All groups share one centre, and each spreads out both ways along 12 directions, with some noise.
In the rows, 128 means zero.
Known rows, each followed by its group:
[124  94 151 172 124 120 131 126 134  71 108  35 114  90 118 105 108 130
 110 132 117 160  88 147  91]	M
[ 60 110 160 105 123  72 122  99 111 108 183 108 110  92  88 172 119 110
 138  83  87 177 142 130 159]	D
[127 107 126 128 162 163 163 115 190 120 153 119  67 136 130  72 135  84
 140 114 114 185  85 149 103]	F
[100 121 154 137 144 134 111 145 132  55 170 124 136 105 119  95 137 171
 130 108  93 103 159  96  81]	M
[140  81 100 114 131 109 145 118 105 121 120 150 101 125 101 151 102 125
 124 165 162 112 152 114 130]	F
[ 90 120 133  68 165 127 146 155 172 128 208 183 114 104  86  87 172 132
 141 100 126 154 122 113 134]	Y
[166 152 112 118 117 108 129 143 116  85  78 155 106 139  99  92 126 127
  80  66  83 113 117 149  84]	Q
[ 67 144 154 142 115  98 161 130 129 119 192 124 112  89  69 162 143  80
 147 117 153 181 112 168 145]	Q
[163 107  92 101 138 129 175 147 106 130  97 148 141 146 149 111 117 137
  92 174 152  98 147 136 119]	Q
[ 63 100 133  80 142 159 102 183 132 129 187 148 146 148 166 135 146 143
 134 122 133 116  82 140 115]	Y
[102 141 155 160 140  74 207 116  97 121 143  99 174  78 130 156 137 145
 108 146 145 142 167 141 161]	U
[131 108 100 106 119 142 124 120 129 149  93 124  97 163 203 135 103  97
  80  89  89 138 149 141 146]	U
[153  82 134 136 146 170 103 143 120 105 172  95 174  88  90  92 128 160
 170 202 180  85 171 103 119]	F
[104 183 159 110 141 120 176 136 117 142 164 153 197 127 168 127 165 152
 108 127  99 114 173 142 150]	Y
[188 132 100 110 144 152 174 124 149 148 112 149 150 134 158  65 131 121
 101 144 128 112 181 124 148]	Y
[108 101 159  71 124 104 147  85 118  77 184 127 108 127  83 111 100  81
 132  96  49 150 152 148 137]	D
[ 95 140 147  85 158 130 182 137 157 129 139 164 111 162 176 105 152 124
  92  77  75 151  74 162 111]	F
[179 130  88 158 115 154 140 113 164 138 115 150  77 126  79  88 117  59
 147 132 177 148 121 139 129]	M
[115 200 152 138 148 116 162 148 125  99 155 142 149 140 101 107 161 168
 150 179  90 151 138 132  66]	F
[127 129 123 147  96 113 148 104  99  91 140 175 131 149 133 152  97  84
 137 107 132  77 143 127 143]	F
[131 142 145 101 111 105 156 100  99 111 137 170 125 170  85 152 106 104
 158 163 113 106  91 156 114]	F
[ 98 126 134  96 143 109 188 164  67  79 180 179 163 127 109 136 140 125
 105 129 138  91 154 175 104]	Q
[147 145 108 149 135 158 174 190 160 153 115 110 166 102 137  76 158 142
  98 181 199 139  97 156 115]	U
[101 142 166  96 163  67 160 102  79 128 170 131 154 131  83 172 143 143
 175 147 102 162 101 149 131]	M
[117  74 145  68 126 146  64 119 102 130 128  91 118 154 123 156  99 137
 130 154  93 117 117 140 115]	U
[161 133  87  91  94 139  87 153 110 151 135 147 171 132 130 105 113 105
 131 127 133 100 176 118 164]	Y
[143  82 102 110 130  88 139 160 139  49 107  86 101  92  90  58 103 144
  90 119  92 156 105 110  74]	D
[121  85 158 149 157 143 107 126  92  84  99  92 122 120 137 157 125 194
 109 150 128  84 133 122  75]	Y
[194 110  78 112 126 168 119 119 140 150 144 130 141 129 112  67 106  88
 156 181 155 120 205 103 157]	F
[137 103 149 107 155 162 102  87 138 139 146 152 103 142 120 130 133 132
 151 122 114 102 161 107 137]	Q
[138 152 129 187 130 106 146 116  94  89  59 134  99 127 136 162 123 164
  82 112 120 101 161 122  85]	D
[125  88 120 131 132 178 129 131 175 111 150 113 104 119 166  74 117 101
 106 102 127 124 150 121 133]	M
[142  54 113 115 160 153 128 142 140 141 117  68 147 117 181  99 118 153
 114 163 147 134 115 118 131]	D
[100  89  97  92 132 108 139 160 105 139  90 112 114 139 186 159 113 160
  61 143 116 142 133 130 118]	U
[141 120 121 106 135 123 134 135 106 125 116 113 176 134 178 112 118 163
  99 144 100  99 177 110 136]	Q
[130 116 117 111 133 150 101 149 127  96 124 162  89 152  78 126 127 148
 143 166 138 107 102 121  60]	U
[125 125 134  93 169 112 162 108  78 121 139 168 162 168 189 152 127 163
 127 142  82  92 185 113 132]	M
[108 141 147  93 134 108 165 146 131 125 134 125 148 139 136 118 141 138
 103 127  98 147  87 160 118]	M
[104 108 117  67 144 114 160 156 149 161 171 144 126 106  91 113 154 119
 129 145 157 171  97 145 153]	M
[183 112 122 119 114 153 133 120  87 101 151 129 166 136  63 100  99  88
 168 198 168  76 148 163 116]	Q
[121 130 170 163 157 152 170  77 104  96 148 148 124 163 140 159 124 127
 163 167 124  90 142 140 102]	U
[109 110 156  88 162 134 198  88 122 130 174 159 128 171 166 133 125 106
 144 160  99 129 135 146 141]	Y
[107 127 146 124 131 121 160 136  83  82 192 151 157 123  77 141 130 112
 157 163 153  99 149 158 111]	Q
[111 146 142  88 134 110 182 174  74  91 168 176 179 134  78 123 147 139
 117 160 141  90 115 180  91]	Q
[156 139 157 112 127 168 130  69 121 189 122 141 127 163 129 158 128  82
 141 128 130 111 137 176 174]	M
[ 86 137 122 178  95  99 114 140  85 111 117 108 120 117 131 202 109 121
 116 130 156 131 136 138 121]	Y
[148 156 120 126 128 125 139 146 137  83 124 165 122 133 111  81 134 137
 112 100  96 113 143 120  87]	D
[128 100 135 115 157 138 190 128 153 111 163 104 151 124 164  74 127 116
 127 142 114 143 113 141 132]	U
[140 121  85 144  95 115 164 146 100 119 106 190 146 134 154 146 106 108
  94 124 185  61 146 121 152]	F
[170 196 111 162  90 128 127 125 114 146 111 160 153 140 105 132 130  99
 149 140 155 111 143 139 143]	D
[158 134 110  94 102 147 145 142 139  83 128 175 132 172 132  69 103 119
 118 155  97  86 124 121  91]	M
[135  77 163 158 156 186  76  83 129 114 153  88 117 100 127 127 128 127
 147  92 136  88 183 115 143]	F
[127  95 117  29 181 117 169 179 126 148 173 162 172 128  92  90 163 181
 147 207 151 133  90 126 114]	M
[120 128 102  82 104  75 135 134  99 137  94 160  97 146 101 174 110 119
  95 122 118 141 106 143 131]	Y
[128 145 121  83 118 109 157 111 155 181 123 149 119 156 145 133 124 116
 133 151 102 168 105 122 165]	Q
[137 131 161 115 160 103 151 134 112 113 145 136 162  81  52 119 162 186
 131 155 152 105 144 120 118]	U
[124  98 157 103 156 137 176  98 139 111 103 116  85 164 157 128 120 117
  97 122  87 142  65 175  98]	D
[151 117 110  85 138 119  99 126 124 101 156 174 138 167 115  94 114 138
 180 132  85 102 122  82 110]	D
[ 61 102 179 108 162  97 162 119 106  58 182 145 118 142 127 151 133 160
 142 130  80 122  99 125  81]	F
[141 100 123 123 157 157 136 109 158 113 201 151 118 103  89  74 132 101
 176 139 143 127 193  90 144]	Y
[147 169 109 129 107 102 177 182 115 108 137 111 220 115 155  63 130 145
 108 167 122 121 148 126 125]	U
[157 115  79  88 131 131 104 140 123 157  88 180  99 134 129 129 127 139
  81  98 130 105 180 107 137]	U
[121 133 165 101  99 153 118 104 151 145 133 116 115 139 126 124 123  84
 106  88  96 136 107 175 152]	M
[154  86 145 106 161 178 112 107 155 177 112  45 125 109 146  95 134 127
 105 128 117 163 142 158 154]	F
[141  74 139 110 153 156 158 113 163  99 140  92 100 144 126  76 111 100
 140 147 113 151  59 156  98]	D
[104 133 161  84 128 129  84 119 153 139 211 142 132 110  46 112 152 105
 196  93 112 158  90 130 150]	D
[102 109 144 119 151 124 130 127 133 120 161 128 124 108 109 139 140 154
 140 146 134 134 142 108 125]	Q
[179 139 122 105 156 106 173  85 143 144 121 164 112  96  86  96 142 132
 100 114 115 131 226 105 165]	Y
[126 165 149 129 143 145 139 117 182 139  99 152  94 158 159 103 154 130
 106  67  77 150  84 135 111]	Q
[126 143 157 171 158 122 166 114 127  68 165 142 139 106 108 106 142 144
 151 128 128 108 157 110 103]	U
[117 100 136 140 154 126 193 125  71  56 152 162 115 146  93 156 111 119
 140 185 164  83 131 164  69]	Q
[115 138 119 126 157 135 159 157 181 112 164 167 102 104 113  73 166 127
 115  84 129 155 134 112 116]	Y
[117 160 159 174 114 137 118 128 114 126 151  78 181  87 141 132 141 127
 119 104 129 126 191 143 161]	D
[122 105 102 117  94 104 172 135 156  71 132 142  71 142  95  98  88  79
 121 152 118 160  77 136  89]	M
[ 79  88 167  68 167  91 136 131  84  97 176 139 157 144  99 164 131 194
 172 201 106 112  83 111  94]	D
[146 127 128 126 104 112  95  98 114 102 139 149  91 124  30 142 105 100
 173 141 131 124 141 121 116]	U
[137 102 111  85 150 115 116 133 149 108 137 160  97 126 101  95 128 155
 128 120 100 135 135  84 108]	Q
[146  95 121  59 177 151 140 173 121 149 131 136 185 124 142  84 159 200
 104 175 141  96 136 119 117]	M
[177  89  93  90 105 139  64 149 109 128 104 107 148 121  96 100 101 136
 123 145 140  99 139 116 130]	Y
[ 70  84 141 101 149  96 196 153 108  95 209 115 152  96 100 141 126 148
 148 230 165 147 136 129 117]	D
[141 133 118  93 129  95 139  96  89  99 132 180 114 170 116 148  99 123
 140 140  75 106 178 108 121]	F
[128 100 160 138 134 134 112 114 123 127 100  44 135  84 143 126 128 142
  76  83 106 139 150 156 144]	D
[116 133 144  97 140  71 112 122  85  70 121 133 122 125  89 141 120 182
 116 113  49 129 161 100  88]	F
[ 93 167 161 117 136 109 154 134 111 169 129 159 148 111 123 178 171 154
  94 108 140 126 149 156 153]	U
[145 154 102 171 118 132 154 135 124 115 128 141 140 119 138 117 123 117
 126 143 155 114 177 121 125]	U
[141 115 133  55 164  93 152 118 100  92 139 175 134 175 106 109 125 160
 148 143  64 113 100 120  86]	M
[160 100 124 132 133 134 105 141 136 101 132  70 168 103 120  77 108 173
 153 207 126 118 144  78 109]	Q
[ 91  77 170  75 161 134 175 129 148 134 117 124 101 148 151 135 146 136
  83 101 121 137  15 187 112]	F
[117  93 136 198 158 170 153 128 112 100 121  77 140 124 213 139 115 152
 113 166 159  94 175 123 105]	Y
[153 129 150 126 156 142 162 110 145 120 117 147 106 127  88 107 147 144
 128 147 137 120 116 142 103]	Y

New rows, each followed by its group:
[103 115 134 150 117 106 166 143  74  89 104 175 156 135 167 186 123 165
  87 129 166  40 131 126 119]	F
[151 184 165 174 122 166 101 127 108  77 149 145 161 126  92 101 149 127
 145  86 115  67 168 148  94]	Q
[170  40  96 100 149 134 106  96  96  97 117 127  85 121 102 121  84 117
 121 128 127  92 197 103 127]	Q
[156  76  82  91 152 114 140 121 129 100 153 162 106 112 100  87 107 130
 132 145 126 116 202  70 131]	Y
[142 113 129 162 110 177 140 102 130 161 130 117 126 125 132 150 113  88
 132 183 195 104 174 150 162]	M
[ 90 115 141 151 144 148 123 181 150 105 169  70 155  79 130  97 153 155
 126 148 156 151 119 131 106]	U
[166 106 116  20 123 120 131 105 131 169 117 154 141 177 130 103 105 120
 127 154  74 127 114 125 161]	Q
[169  61 116  64 160 144 172 103  69 106  82 167  87 176 120 141 104 101
  68 115 126  71 126 200 100]	Q
[114 181 177  94 160 116 119 114 116  96 143 171 128 158  97 126 162 180
 135 106  39 122 146 125  77]	F
[112  94 136 125 169 180  77 128 153  94 168 171  80 124 107 111 147 146
 153  78 124  96 152  92  95]	Y
[ 70 136 176 171 152 132 159 145 153 155 135  78 128  78 131 163 177 173
 111 159 178 169  89 152 123]	Q
[ 80 157 158 169 120 105 157 120 141 137 137  73 145 108 193 154 133 136
 109 118 103 174 139 127 152]	Q
[139 116 120 200 158 156 189 139  72  49 100 145 110 133 162 137 123 126
  71 110 170  56 177 178  63]	Q
[ 92 107 172 119 138 121 128 125 119  68 187  93 144 128 106 115 121 136
 169 146  93 134  89 136  91]	Y
[102 137 131  94 140 134 150 153 119 135 161 161 165 150 166 130 142 141
 122 139 120 110 138 137 133]	Y
[159 132 149  94 151 107  94 105 117  94 143 113 146 131  89  77 130 132
 159  70  47 138 117 124 114]	M
[ 97 134 122 108 158 109 192 186 142 150 128 146 139 108 130 123 174 168
  88 154 167 158  88 147 110]	M
[163 140  79 137 121 139 103 159 153  82 120 164 106 125 118  53 127 122
 116  71 111 113 154  88  92]	Y
[142  76 123  75 154 143  77  83 148 113 181 138 122 144 136  92 101 142
 186 143  65 114 190  37 146]	Q
[120 208 158 166 106 108 148 150 108 124 111 122 179 119 130 145 154 160
 108 133 122 119 133 153 115]	Q
[110 155 182 153 144 161 139 117 134 114 142 139 120 139 106 142 158 136
 150 135 136 111  90 162  90]	Y
[177 168 125 136 124 154 109 106 154 137  97 182 101 153  80 109 138 139
 154 149 137  97 125 106 100]	Q
[109  91 154 166 161 197 135 126 156 118 170 132 122 108 145 113 153 125
 141 116 187  87 132 130 126]	F
[116 119 112 173 141 122 101 114 146 117 119 137  69 120 145 144 128 121
 136  55 125 147 131  92 122]	D
[131 162 176 174 125 153 126 105 136 152 110 109 113 111  77 158 152 123
 139 136 165 131  98 173 121]	Q
[149 104 122 129 121 134 103  86 145  89 170 133  85 117  71  91  98  67
 168  87 100 139 158 111 135]	D
[149 111 134  83 198 140 153 136 125 141 119 134 150 145 168  87 163 178
 111 112  97 126 109 135 110]	M
[170 147 147 167 147 134 173 144 122 106  80  99 161 105 109  95 150 174
 103 170 157 101 101 151  83]	U
[164 140  93 161 126 114 140 158  89 128  70 114 169  94 167 129 127 182
  60 142 149  89 226  98 132]	Y
[ 99 155 178  98 139 126 174  92  85 103 178 157 172 178 175 154 123 128
 138 147  60  91 163 150 128]	D
[121 146 164 173 157 161 195 143 103  48 153 155 140 162 129 109 142 134
 137 163 144  75  97 181  40]	Q
[160 104 122 178 129 143 137 141  87  58 109  91 119  94  81 104 115 114
 102 118 167  95 147 172  81]	Q
[150 159 177 162 150 175 161 129 131  77  94 109 147 147 164  86 147 168
  85 119  92  83 121 169  60]	D
[131 119 118 149 126  85 136 162  90  91  83  67 174 119 159 129 112 187
 109 173 118 130  93 112  93]	D
[111  83 158 139 134 150 121 110 114 100 127  99 112 115 130 153 109 154
 112 159 135  96 153 126 109]	M
[158 160 117 122 109 107  95 110 115 106 109 167 119 139  98 121 118 121
 126  66  78 108 168 107 128]	D
[ 85 109 102  77  91 144  73 167 140 136 180 129 106 149 116 128 110  82
 153 137 115 171 103 135 129]	U
[129  95 167 107 154 144 123 163 107  64 172  75 192  97  87  74 137 173
 143 168 123 102 103 149  77]	Q
[152  57 100 114 153 107 151 129 155  62 146 106  94  92  83  50 105 121
 135 134 121 154 116  96  97]	U
[109 104 156  92 111 169 135 154 142 155 151 112 162 111 110 125 137 141
 110 202 176 108 117 161 142]	M
[123 204 158 155 101 123 166 109 112 135 193 157 181 127  82 142 139  85
 185 178 151 123 165 152 159]	Y
[105 117 155 100 139 108 114 169 121  81 183  99 175  80  67  88 149 175
 143 143 116 134 115 120  98]	Q
[ 94 158 106 100 104  48 201 172 116 140 129 132 168 124 130 147 125 157
 112 208 133 177  95 122 130]	Q
[103 184 121 125 104 113 141 153 121 135 142 204 122 154  99 156 146 112
 138 129 148 123 103 149 114]	Y
[126 122  87 193 125 111  81 163 163  91 128  84 111  83 127  83 125 130
 153  71 136 172 105  71 110]	D
[178 119 105 114 124 154  77 130 126 123 114 135 140 123 122  90 118 131
 119  96 113  89 186 104 136]	Y
[150 172 159  86  95 117 104  99  85 123 163 170 155 145  42 142 123  87
 164 112 100  97 145 169 147]	Q
[116  92 158 101 149 151 184  86 106 127 167 131 124 131 138 153 114 104
 106 164 131 106 207 161 157]	D
[106 115 146 114 130  98 148  87  95 126 131 113 138 150 184 167  99 126
 115 129  69 131 165 121 152]	Q
[ 89 111 114 123 122 125 124 151 121  97 142 141  86 149 118 151 113 124
 138 164 134 141 106 128  81]	U
[107  93 110  90 142  97 108 128 106 114 119 168  70 122  79 167 125 156
 110 118 124 130 150 102 107]	U
[140  70 155  89 124 191 117  94 155 126 170  95 128 146 138  88  98  89
 147 157 116 107 126 147 145]	M
[108 120 117  78 130  99 176 123 102 127 163 177 151 159 156 144 112 111
 125 150 106 115 150 127 150]	F
[101 130 146 165 150 147 133 113  99  89  98 155  86 170 169 180 126 168
 107 133 112  85 146 123  65]	U
[121 119 128 110 130  97 155 160  77  47 178 142 172 116  78 104 117 145
 143 170 125  98 149 131  80]	Q
[107 194 163 165  98 135  77 124  93  99 129 153 126 151  99 178 133 141
 149 120 104  95 144 139  84]	U
[140 157 148 155 129  79 110 138  95 115 138  30 207  68  98 110 136 149
 143 112 107 168 139 140 145]	M
[145 166 173 107 121 145 158 105 112 145 161 133 197 157 129 115 139 113
 160 169 112 101 126 170 148]	U
[129  62 132  90 149 137 105 140 134  84 146 108 102 121  63 100 113 152
 156 181 133 128  82 121  73]	U
[107 108 146  66 144 122 143 160 134 116 178 131 148 122  61 105 144 149
 154 194 136 144  66 145  96]	U
[151 146 122 151 110 151  77 141 126  99 157 114 162 103 112  82 124 128
 146 102 119 100 188  98 130]	Y
[160 138 138  93 108 101  78 109  85 123 111 130 143 115  60 139 116 142
 124 102  94  99 173 127 142]	Q
[ 93 142 177 150 141 168 101 140 123  67 171 116 142 154 133 119 138 156
 164 149  97  99 109 134  54]	U
[182 111  97 135 111 105  89 121 106 144  68  92 123  68  83 125 111 144
  82 102 144 123 208 105 160]	Y
[136 100  79  73  97  74 148 130  98 110 134 204 121 142 114 139  93 100
 111 106 125  98 148 104 160]	F
[135  88 164 112 142 127 156  67 122 131 115 103  82 137  86 156 110 103
 134 157 128 149  88 171 126]	Y
[ 97 103 138 124 128  81 154 161  89  92 143  67 177  82 124 138 120 178
 104 183 131 140 148 122 115]	D
[111 123 141  70 189 109 119 131 114 145 130 185 118 121 112 145 178 191
 107  77 100 117 151 114 123]	M
[158 130 165 154 145 152 146 107 110 101 129  79 177 121 138 100 123 153
 134 175 116  96 160 138 114]	Y
[149  97  85 162 137 141 111 166 154 107  82 128  72  92  97 100 133 149
  93 116 182 130 123 107  84]	Y
[166 116 122 134 137 156  88 116 156 127 116  88 149 124 173  77 118 161
 132 127  87 114 176  70 135]	Q
[129  87 133  73 123 121 118 129 108 125 145 153 151 124 108 133 120 131
 120 115 134  82 122 127 157]	F
[119 132 162  90 169 125 178  94 138 159 129 173 108 137 130 144 162 130
 103  80 110 130 126 156 151]	U
[115 106 122 121 142 109 130 168 138  59 148 116 128 100  97  76 132 166
 118 131 110 132 116 100  74]	M
[157 177 156 166 130 166 142 127 144 124 122 116 160 121 123  89 155 131
 129 129 134 111 130 154 114]	Y
[ 94 107 138 141 115 116 121 108 118 114 168 101 111 120 116 159 105  84
 151 123 125 156 129 141 147]	Y
[161 143 157 134 161 162 161  89 183 133 180 128 127  90  87  55 156  99
 152 108 124 149 169 132 155]	Y
[120 128  95 131  91  99 107 198  91  52 138 114 176 135 123 103 100 156
 139 175 123 105 102 108  67]	Y
[125  94 135 182 152 177 132 105 151 101 170  91 125 116 174 100 117 109
 155 134 139 124 179 106 130]	Q
[126 117 105  80 141  58 152 153 130  89 160 107 146 109  97  66 121 121
 137 104  71 196  88 120 114]	M
[175  56 144  60 173 166 105  93 104 140  94 130 111 152 112 128 121 162
 113 149 113  73 135 140 117]	Q
[200 187 103 136  92 145 134 136 138 173  85 104 160 128 119  81 125  92
 113 151 131 147 151 162 148]	F
[104 117 109  82  90  92  97 177  84 141 141 109 177 114 120 151 109 137
 116 149 132 130 122 134 150]	Y
[162 166 124 141  86 139  92 140 154  69 143 137 129 117  73  54 117 105
 139  90  92 112 137 116  98]	M
[124 150 138 148 114 119 177 114  93 145 115 109 158 129 158 165 121 114
 101 164 142 123 163 162 151]	D
[174 173  97  86 103  92 132 137 119 146  83 177 152 154 109 118 122 165
 123 181 105 111 137  95 125]	Q
[101 168 178 106 110  79 164 114  70 125 124 144 146 124  74 196 137 149
  99 156 112 114 145 173 128]	D
[111 166 137 156 104 145 103 164 112 130 145  92 190 107 157 128 140 145
 118 134 132 116 171 135 135]	U
[104  98 177  88 146 122 116  97  90 158 157  72 165 109 127 168 126 152
 134 161 103 138 173 146 167]	F
[139 111 147 137 128 164  83 107 139 109 161 109 125 119  98 102 121 101
 166 111 122 117 138 129 129]	Y
[112 126 150  93 139 184 123 185 143 106 155 151 185 130 169  82 160 195
  91 155 120  56 166 112 100]	M
[122  87 111  80 112  77 122 143 153 127 144  53 153  90 132  78 100 129
 120 135  81 196 115 101 158]	Q
[182 174 127 129 133 120 155 136 135 112 107 142 152 110  88  72 147 154
 111 132 116 114 159 126 110]	Y
[ 87  99 128 102 191  83 151 175 123 112 170 107 155  72 118 108 168 194
 119 120 126 172 123 105 111]	M
[113 154 177 149 134 164 143 109 131  89 138 146 111 187 141 126 132 110
 158 121  96 107  56 172  70]	Y
[135 187 145 169 122  89 143 146  80  78 109 112 182 120 121 129 135 180
 122 139  99 108 140 127  81]	M
